All groups share one centre, and each spreads out both ways along 6 directions, with some noise.
(in the rows, 128 means zero)
Known rows, each followed by its group:
[139 107 107 151 135 103 146 154 138 152 131 153 141] | K803
[112 168 175  59 131 168 124  98 121  72 183  86 119] | K450
[173 158 127 139 133 155 188 104 159 112 189 142 137] | K691
[112 135 135 104 127 132 124 129 127 119 145 110 127] | K691
[183 123  79 139 119 159 167 177 160 105 143 102 106] | K57
[129 135 139 122 129 136 130 119 120 110 148 132 131] | K450
[126 104 132 131 135  79 138 151 102 140 160 174 155] | K803
[135 162 163 100 135 140 125 103 131 129 110 118 134] | K691
[136 137 122 130 153 121 136 141 167 159  98 111 142] | K57
[148 166 157 121 119 149 152  84 126 125 144 139 136] | K450
[135 114 113 163 145 135 139 145 146 137 140 106 114] | K141
[154 142 121 125 131 153 153 132 149 108 144 124 127] | K691
[123  72  68 184  90 129 135 165  90  88 176 165  97] | K450
[ 57 122 137 136 141 108 103 102 131 156 121 128 144] | K57
[172 133  86 141 124 148 178 149 169 117 149 134 127] | K141
[104 132 128 127 129 131 120 121 133 129 128 119 129] | K57
[128 124 112 154 111 140 144 120 123 124 144 139 118] | K803
[152 122 136 152 143  85 127 140 115 178  74 176 165] | K803
[ 84 140 144  75 120 133 123 118 136 123 159  77 120] | K450
[169 169 120 133  78 170 136 108 132 153  42 103 106] | K450
[136 128 126 142 125 129 133 124 118 125 132 149 130] | K450
[132 115 103 139 126 131 123 159 139 134 100 110 115] | K141
[109 122 129 124 107 134  91 128  91 119  83 119 112] | K57
[134 160 158  77 130 158 110 109 103  78 114 132 133] | K691
[151 112 111 139 134 113 137 166 125 135 115 144 135] | K803
[126 134 132 111 116 138 134 126 118 110 152 119 118] | K57
[147 127  93 116 110 125 148 153 150 131 107 137 139] | K141
[149 161 139 123  90 189 140 100 110  91 146  88  85] | K691
[100 115 117 149  98 129 103 118 102 133 100 128 109] | K803
[177 148 145 113 116 130 148 128 111 132 124 138 131] | K57
[ 80 115 145 102 146 102 100 138 120 139 133 112 135] | K450
[111 109 117 146 120 107 124 135 115 143 123 149 135] | K691
[122 132 121 106 105 123 125 131 116 128 107 138 134] | K141
[ 86  61  88 198  79  87 105 145  61 144 121 187 113] | K141
[ 93 138 148  93 142 127 105 127 139 140 115  88 131] | K57
[143 150 123 112 124 147 151 125 146 113 145 119 130] | K141
[184 149 159 105 120 111 184 112 115 137 198 160 144] | K57
[115  84  74 217  88 117 149 148 133 193 132 103  84] | K691
[137 133 106 109 123 160 139 152 146  92 154  88 104] | K803
[115 122 168 194 134 161 105  86  68 110 165 112  83] | K141
[143 142 117 153 107 157 147 100 125 116 135 138 118] | K803
[138 131 126 147 138 123 145 126 142 148 129 136 138] | K141
[177 137 126 101 152 133 145 173 144 113 124 118 140] | K803
[122 157 156  88 155 131 130 117 155 135 131  92 139] | K450
[132 133 118 136 133 132 164 129 163 143 173 112 130] | K691

New rows, each followed by its group:
[123 126 127 119  91 148 124 110  73  57 172 177 120] | K691
[134 108  99 122 129 122 104 172 120 107  81 147 133] | K691
[114 125 105 110 104 153 145 139 136  91 185  93  99] | K450
[164 125 119 136 149 111 150 155 141 145 119 148 151] | K803
[166 130  64 111 110 163 179 174 179  86 162 105 115] | K141
[143 128 136 116 100 132 118 133  87 116 112 135 115] | K57
[119 150 169 125 120 131 110  87  88 131 112 141 127] | K141
[124 141 152 130 137 109  99 120 125 189  39 115 142] | K691
[143 143 112 169 123 156 161 100 139 112 158 158 128] | K57
[129 152 134 145 145 140 150  97 159 139 138 138 149] | K57
[ 97 124 136  99 113 147 118 125 100  76 186 112 108] | K450
[118  97  98 170 112 139 128 150 110 108 162 119  96] | K141
[128 131 132  87 148 126 124 143 136  93 139 142 153] | K691
[163 139 125 147 132 145 147 126 131 116 131 147 129] | K450
[112  93  88 198  50 143 128 126  67 118 149 139  71] | K691
[139 108 101 149 120 117 132 144 104 100 128 188 140] | K691
[108 149 159  93 136 145 119 111 126 112 149  93 122] | K141
[163 151 151 102 119 143 151 118 119 113 154 126 125] | K57
[109 120  80 122  81 147 159 149 155 123 171  76  91] | K450
[108 130 115 136 134 126 137 126 162 153 130 102 127] | K803
[112 125 125 121 108 141 140 119 110  92 185 137 119] | K691
[114 136 157 111 129 105 140 105 119 148 165 141 147] | K57
[154 125  91 187  99 156 164 139 154 168 130  79  84] | K691
[114 164 150  85 117 174 132  93 133  86 165  84 107] | K803
[ 88 141 153  92  99 151 106  99  94  91 155 103 106] | K803
[129 158 139 146  69 126 168  58 124 181 137 153 135] | K450
[138 140 133 155 103 145 136 102 106 141 118 132 112] | K691
[123 122 132 105 125 120 125 147 108 112 147 128 129] | K803
[114 141 121 151 133 152 139 105 143 119 140 132 131] | K57
[ 93 122 133 123 121 115 134 118 127 143 168 118 126] | K691
[113  72  55 171 110 134 123 198 134 111 144  96  84] | K141
[129 132 150 138 101 121 115 100  74 133 109 165 131] | K57
[107  76  68 180 138  84 137 196 183 220  98  84 119] | K691
[140 133 121 143 118 131 135 123 127 143 102 138 128] | K450
[121 117 154  56 105  99  85 170  80 136  94  86 112] | K57
[108 132 127  96 106 137 122 131 115 102 148 112 115] | K141
[110  94  69 129 136 116 184 178 196 123 230 104 127] | K141
[145 173 173  74 124 159 114  87  78  56 126 174 149] | K691
[ 56  92 109 113  98 120  78 157  88 109 117  95  99] | K57
[150 145 123 141  91 156 134 113 111 127 101 134 110] | K450
[107 138  93 207 136 167 165  76 168 114 171 167 140] | K57
[103 137 120 151 118 150 149  92 131 104 185 147 127] | K57
[106 109  72 119  89 151 151 162 152 106 181  74  85] | K450
[166 155 149  80 161 127 114 130 110  68  84 207 183] | K691
[113 171 157  89 151 148 118 103 173 155  87  65 132] | K803
[104 128 127 131 127 121 154 118 156 163 178  91 122] | K691
[ 77  96  83 184 106 140  88 137 110 123  77 136 105] | K57
[100 139 127  69 100 102 123 126 121 135 109 149 159] | K141
[144 162 145 119 139 135 171  94 166 153 160 125 149] | K450
[114  99  91 175 107 122 156 144 146 163 163 106 103] | K691
[123 140 127  95 123 104 124 133 140 159  77 135 155] | K141
[104 114 117 126 114 111 121 137 116 140 126 138 131] | K141
[133 122  98 128 109 138 145 144 131 112 150 131 122] | K141
[136 149 148 100 148 123 103 130 126 132  66 135 150] | K691
[133 149 167  98 139 103 181  94 142 143 230 149 159] | K57
[ 99 119 146  87 124 112  81 152  88 122  92 110 125] | K803
[ 99  76  88 150 121  87 119 176 120 154 129 140 129] | K803
[120  87  48 133  94  97 161 189 155 134 142 155 138] | K141
[149 140 109 124 148 151 160 151 185 125 140  93 125] | K57
[138 132  98 153 143 147 156 133 179 134 136 117 132] | K57
[ 99 109 132 136 127 106 114 128 102 132 140 148 135] | K450
[108 132 119 146 107 153 138 101 117  96 171 140 115] | K57
[115 124 121 152 118 133 135 112 118 128 142 149 129] | K57
[166 181 148 112 145 169 178  91 173 117 168 113 138] | K803
[185 132  93 157 112 161 168 148 132  95 153 146 114] | K803
[ 89  68  88 189 112 103 100 167  97 145 118 125  99] | K141
[168 150 100 116 113 131 181 133 166 130 131 162 155] | K141
[142 129 149 188 146 154 128 106 111 132 140 118 101] | K141
[149 135 136 156 109 127 145  98  97 128 143 187 138] | K803
[ 80 117 168  78 201  92 100 142 143 120 173 113 162] | K450
[132 128 142 165 151 144 122 120 132 140 128 103 112] | K141
[ 92 152 123 175 136 162 144  66 151 113 158 155 138] | K57
[164 161 114 145  66 174 167  90 119 121 132 130 105] | K450
[116 109  91 118 118 115 131 166 147 136 118 118 129] | K141
[135 162 164  76 134 149 119 105 112  87 126 132 142] | K691
[ 64 102  70 226 135 137 142  99 163 135 154 172 136] | K57
[129 104  76 163 101 149 176 151 152 108 211 102  95] | K691
[ 95 132 152 133 117 116 113  87  96 142 128 161 143] | K57
[117 117 110 125 116 163  93 158 110  95 106  69  80] | K141
[223  90  64 245 138 133 124 187 102 128  21 213 127] | K450
[124 118 120 151 109 124 134 124 120 145 133 130 119] | K691
[164 120 102 163  84 150 141 132  90 101 128 158 102] | K57
[151 134  99 176 125 147 182 114 156 120 181 156 133] | K57
[124 129 114 116 113 116 139 130 136 139 127 145 143] | K141
